The same things were measured in two ways. Each way mixes the same 9 hidden numbers, adds some noise and spreads widely along 6 directions of its own, which tell nothing about the thing.
In the rows, zero is written as 128.
Some things both ways: the first way, then the second way.
[ 91 125 119  99 124 116 148  93 186 133 144 148 113 169 135 138 136  70
 129  95 111  93 172]
[ 89 125 125 130 109 153 172 131  69 102 102 148 141 142 129  93 112 112
 124 147 140 167 129 123 101 116 155]

[112 152 141  86 127  76 165 110 133 146 170 110 118  91 133 135 120  90
  94 125 112 122 148]
[136 105 116  50  84 113 139 108 176  78 155 132 137 141 104  90  95 136
 118 168 156 104 182 114  98 126 152]

[ 94 170  98 169  34 140 113  75 178 165  90 118  95 144  92 104 150 156
 184 112 132  88 117]
[113  77 145 124 145 142 144 162 163 122 157 130 142 121 117  72 145 116
 149 112 124 143 116 150 104  91 123]

[146 110 149 134  85  92 117 148  57 129 136 148 126 111 144 129 135 172
 109 143 151 118 132]
[165 148 102  60 138  69 111 172 174 110 149 148 126 125 115  91 129 172
 161 119 122 100 146 101 123 113 139]

[ 83 149 100 138 123 131 106 131 141 116  87 146 141 111 149 137 141 177
 103 117 108 126 159]
[167 134 169 142 126 156 145 102  82  87  90 155  86 116 157 109 106  89
 107 171 153  99 160 104 144  98 154]

[112 173 122 128 160 141 148 107 165 175 145 142 131  87  83 163 109 105
 142 160  87 116 125]
[ 96 127  98  77 146 114 146 165 166 143 141 157 159  83 136  79 127 175
 211 138 120 119 160 128 124 109 125]

[ 93 184 105 116 160 152 167 120 116 133  55 148 142 131  92 153 116  75
 195 134  90 123 115]
[132  92 168  54 111 127 137 110 188 108 179 115  96 136 100 152  58  95
  71 141 153  77 155 101 116 127  93]

[107 174 119 111 119  89 161 123 118  96 136 149 120 115 126 152 136 142
 106 132  71  98 166]
[ 97 142 103  95 116  96 158 122 130 138 138 166 161 131 131 158  89 132
 144 141 152 116 160 108 141 128 118]

[126 128 149  52 155 132 128 117 169 171 150  88 119 106 138 149 112  67
 128 126 159 130 143]
[132 104 119 146 135 176 157 150  70 104 108 110  94 101 164  80 155  98
 127 172 162 143 134  96 129 116 159]

[103 169 123 129 106 115 137 132 150 114 120 175 144 147 109 128 166 144
 129 153  77 149 141]
[136 123 156 115  80  94 144 119 110 110 155  86 109 163 111 159  99  94
 110 138 130  93 125  95  67 155 132]

[121 110 155 131 170 161 108 128 199 184 141 179 155 163  98 148 107  69
 142 142 112 140 108]
[ 95 170 157  85 139 168 158 141  93 120 126 146 155  93 122  76 101 152
 171 115  97 157 146 126  99 102 135]

[102 180 114 142 120 117 126 115 162 143 118 156 132  99 111 126 154 161
 144 146 113 145 123]
[124 134 133 159 177 175 149 162  58 127  94 144 135 105 158 120 116 115
 156 129 138 151 114  87 140 112 144]

[130 176 116 127 130 100 130 120 106 135 115 155 121  89 119 125 132 158
 136 159 135 131 137]
[102  99 167  85 150  94 162 129 134 150 143  76 165 149 125 126 114 174
 179  95 142 166 122  80  48 149 127]

[121 133 138 115 104 169 100 118 137 132 108 147 124 145 127 145 152 146
 128 149 110 116 145]
[ 73 116 146 148 142 109 181 168  93 167 134 163 135 131 133 158 130  98
 133 108 114 136  96 124 128 102 105]

[109 166 145  74 139 107 147 162 169  90 153 119 149 119 171 173 172 158
 141  92 115 129 114]
[ 98 152 137 174 157  66 155 189  81 190 166 129 169 132 132 186 158 121
 202 103 105 142  92  99  94 111 100]

[ 94 218 110 125  79 118 154  65 243  93 132 167  79 154  95 119 178 140
 146 134  74  93 119]
[121  76 107 128 176  66 123 145 160 141 143 174 139 137  88 198 125  69
  93 147 173  91 116 138 150 125  77]

[136 174 137 126  40  72 133 117 128 110 126 125  96 129 116 110 140 168
 144 128 143 103 115]
[ 95 157 105 134 162 161 156 130  93 163 116 115 191 135 177 148  77 163
 182  87 177 192 131  72 147 143 121]

[130  79 140 119  96 157  90 120 150 124 127 157 125 195 150 121 159 141
 119 125 154  99 141]
[121 124 164 108 149  82 152 174 118 128 132 167 118 134  93 106 152 117
 123  96  86 125  97 141  99  90 123]

[144 107 145  86 124  63 145 162  85  99 137 152 134 141 150 128 112 112
 105 128 167 135 142]
[172 134 116  93 134  93 108 142 153 105 155 116 108 136 110 117 142 116
 106 120 152 107 133 114 128 129 121]

[169  58 189  57 163 149  83 166  82 144 141 119 158 168 166 142 114  88
 103 136 171 140 142]
[107 166 170  23 135  83 148 146 157 130 159 162 124 101  77  97 117 156
 137  98  73 106 145 145  93 102 102]

[ 84 185 100  51 161 144 170 110 197 116 135  98 132 120 128 143 167 106
 140 139 108 127 118]
[ 95  63 153 123 127  31 148 119 205 174 172 133 137 160 102 191 117  93
 128 117 149  79 113 158 103 136  61]

[ 99 139 110  64 156 134 174 128  80 150 110  68 150 101 155 163 143  85
 183  96 138 114 127]
[ 99 104 119  85 109  99 156 130 197 138 166 173 144 155 119 152  76 116
 103 111 152 105 144 130 159 106  97]

[161 103 165  78  79 108 117 118 136 142 166 138  90 133 117 128 115 107
  84 170 156 116 170]
[ 75 135  38 160 144  99 158 152 116 176  94 155 155 132 176 133 138 143
 176 127 189 161 121 136 177 147 103]

[130  70 160  78 185 120 141 184  43 107 117 127 169 104 184 181  97 107
  75 117 134 124 128]
[137 111 159  95 119  55 133 143 197 138 188 140 139 153 108 142 108 139
 159 126 131  97 147 116  92  91 100]

[126 143 162  60 128 129 134 109 213 172 182  77 129 107 135 121 157 104
 140 130 173 155  72]
[129 138 128 101 156 148 142 136 123 119 124 172 135 107 132 121 108 114
 113 115 141 124 141 116 170 102 124]

[127 139 142 163  89 168  67  99 105 178  78 171 113 118 101 121 130 147
 126 169 102 135 176]
[ 70  87 124 164 159 175 180 168  66 132 100 174 125 116 136 123 120  74
 109 152 144 155  99 128 139  98 123]

Other things, the second way, with their names:
(445): [132  94 144  47 125  83 131 110 215 123 175 130 128 142  93 142  95 121
  93 111 155  93 151 130 124 130  93]
(331): [ 98 111 150 137 132 141 151  88 162 165 133 115 158 128 168 151  61 133
 183 121 174 120 154 122 131 139  88]
(41): [134 150 135  91 150 201 147 129 107 107 121 142 119  81 151  81 112 118
 115 119 139 135 153 110 175 104 136]
(390): [114 170 136  68 158  85 147 131 139 161 137 143 161 112 131 141 110 171
 171  81 125 132 144 106 132 131 104]
(289): [ 59 108 123 130 124 117 166 167 145 162 149 159 161 123 122 133 100 124
 178 119 106 116 115 148 113 115 100]
(362): [116 110 104 112 144 120 134 151 150 128 143 168 150 126 114 159  90 101
 124 128 142  96 129 117 154 122 111]
(352): [140 172 172   9 136 145 141 144 125  82 124 175 100 113  95 110  37 153
  96 124  95  97 155  76 117 103 140]
(125): [156 131 115  77 107 131 126 117 176  90 149 157 107 117 130  85 109 118
 108 153 157  92 180 130 162  98 131]
(283): [ 83  98 149 118 158 115 167 134 137 165 138 131 163 135 129 154 107 124
 143  87 138 144 109 122 118 132  99]
(230): [141  82 188 109 114  95 148 106 142 107 163 125 124 163 100 172  90  83
  89 149 151  95 141  95  82 115 123]
(353): [136 144 141  74  66  82 136 119 181 112 179 139 119 153 103 135  86 115
 114 123 116  68 156 131 115 122 116]
(382): [ 93 113 158 126 117 100 173 145 128 151 145 148 135 130 140 135 114 124
 163 128 118 112 129 116 107 103 119]
(350): [113 111 106  97 167 156 151 193 110 111 119 173 130  96 119  83 134 128
 131 126 116 137 117 110 143  97 147]
(194): [ 71  63 153 153 172 107 174 171 117 177 169  97 194 139 115 140 172 116
 176  85 123 183  78 123  65 121 108]
(360): [106 138 191 118 112 124 170 112 120 138 165 148 143 120 125 122 124 106
 142 119 110 126 152 139 107  84 114]
(452): [124  60 118 121 139  29 116  84 196 136 131 109 188 200  92 187  90 129
 142 119 199 119 122 137  74 181  99]
(110): [ 89 110 135 155 148 155 167 128  89 132  89 190 116 139 138 157  82  69
  78 132 161 131 111 138 174 111 104]
(6): [ 95  94 188 143 151  91 155 129 109 146 127 119 131 135 111 154 107 112
 166 153 134 127 117 125  49 123  96]
(305): [ 80 133 181  81 103 127 185  92  97 117 135 134 146 153 110 105 101 128
 108 125 140 180 149 130  71 110 126]
(406): [151 117 169 109 109 127 138  96 124 110 131  83  97 140 136 138  93 103
 108 129 152  94 141  97 104 154 128]
(325): [102 102 158  75 120 103 157 116 126 122 181  96 160 160  81 161 112 108
  94 113 148 153 128  99  63 142 110]
(281): [125 110  97 159 157 159 136 134 118 129 125 135 148 121 156 128 123 100
 137 140 190 150 138 116 163 118 119]
(109): [ 71 127 126 137 167 150 188 133  63 173 112 112 178 101 163 128 155 133
 169  89 145 191 114 106 128 145 128]
(302): [123 130 144 108 113  95 137  69 134 139 144  67 186 157 137 159  84 156
 181 121 179 145 161  92  68 176 120]
(475): [149 142 142 107 161  48 119 136 125 153 145  86 140 151 119 186 114 150
 167 116 160 127 123  70  76 158  99]
(16): [145 133 123 135 161 192 140 155  76  82 110 174 123  90 134  68 144  96
 116 162 145 151 146 121 154  73 156]
(328): [164 137 123  83 139 127 119 134 155 108 126 149  85  83 132  98 127 111
 116 141 137  67 156 132 172 118 119]
(387): [ 96 153 117 116 128 138 155 117 102 145 127 124 148 142 147 161  75 126
 131 113 170 151 135  97 138 146 104]
(227): [113 104 138 120 154 110 140  98 152 141 131 141 143 134 124 157 101 102
 115 131 184 128 144 138 138 130  86]
(223): [ 95 159  90 106 136 110 152 153 127 157 146 160 173 120 146 150  99 150
 178 121 143 133 148  97 153 119 114]
(250): [156 142 142  79 116  94 141 136 141 114 155 135 110  95 126  96 153 133
 153 153 120  85 169 110 117 105 140]
(186): [160 117 100 117 177 112 125 203  86 110 116 123  92 110 123 105 174 116
 121 140 138 127  99  81 122 122 146]
(101): [123 111 122 104 162 139 128 106 143 114  85 137 162 120 144 112  53 169
 196 163 178 127 166 100 103 143 133]
(314): [ 99 159 158  80  55  87 186 103 101 135 165 105 119 117 127 127 136 120
 141 140 101  95 166 119  82 140 133]
(140): [170 106  91  94 145  75 103 149 163 102 114 113 130 115 121  89 146 157
 180 152 149  88 143 111  99 151 152]
(225): [128 111 158  89 151  73 143 170 147 140 168 119 143 123 104 117 147 151
 178 119 108 123 123 102  66 108 124]
(358): [ 90 128 122 163 159 203 181 183  37 127 115 168 126  86 156 102 148  85
 127 151 131 166 116 105 157  78 141]
(192): [110 160 153 117  96 163 157 130 104 123 145 115 156 124 155 108  72 149
 193 127 113 130 156  88  92 115 147]

Some of these things the first way, each followed by its name:
[153 120 171 127 123 134  72 158 114 131 146 186 141 132 105 147 114 165
  43 204  68 144 184]
(314)
[ 96 151 135  92 146 155 138 107 195 126 135 115 133 128 145 144 160 116
 127 111 105 120  96]
(230)
[120 133 129 115 125 115 132 127 120 134 112 128 124 145 125 146 105 105
 144 111 126 100 142]
(281)
[127 149 168 106  30 119  94 129 139 149 146  61 129 114 136 113 165 185
 102 123 124 145 103]
(192)
[121 148 134  73 141 108 169 123 124 106 159 127 136 143 122 129 143 102
  97 154  91 115 133]
(362)
[126 143 129 103 143 118 129 132 126 155 117 123 138 128 114 130 102  99
 142 142 147 128 129]
(41)
[119  95 148  85 160 208  91 139 110 174 114  82 162 126 154 172 147 124
 143 125 121 114 126]
(382)
[147 142 153 130 131 137 107 136 156 153 143 171 139 120 109 137 137 160
 134 175 139 146 101]
(390)
[129 150 156  67 159 108 148 148 177 100 143 143 140 137 157 155 147 110
 152 113 154 141  89]
(475)
[107 181 130  98  94 153 119  96 207 154 135  76 113 120 146 146 179 154
 201  80 149 103  82]
(225)
[151 168 137 136  43  82 111 112 103 101 111 172  81 131 123 102 147 181
 131 145 147 107 159]
(186)
[120 151 143 113 127 143 114 107 209 167 130 146 126 119 100 126 133 114
 133 154 142 153 103]
(227)
[117 145 167 100 142 152  85 133 182 155 122 137 145  86 138 135 146 141
  89 160 125 192 122]
(6)
[ 88 199  98 186 112 165 137  97 214 144  91 196 130 117  36 128 120 147
 131 201  62 134  96]
(331)
[122  90 141 138 146 138 152 108 188 123 140 205 114 179  82 153  72  58
  83 162  91  81 121]
(125)
[131 160 136 125 126 159 111  94 200 175 155 133 122 134 100 130 145 133
 163 150 127 116 101]
(194)
[128 157 150 166  91 124  78 129  95 164  94 170 123  77 113 139 112 173
 114 157 105 146 169]
(358)
[ 84 216  72 147  98  93 181  70 164 119 114 171  91 121  88 124 153 132
 176 125  88  82 150]
(350)
[ 91 152 129 127 151 116 134 139 201 119 136 167 147 105 124 152 121 138
  85 139  97 140 121]
(360)
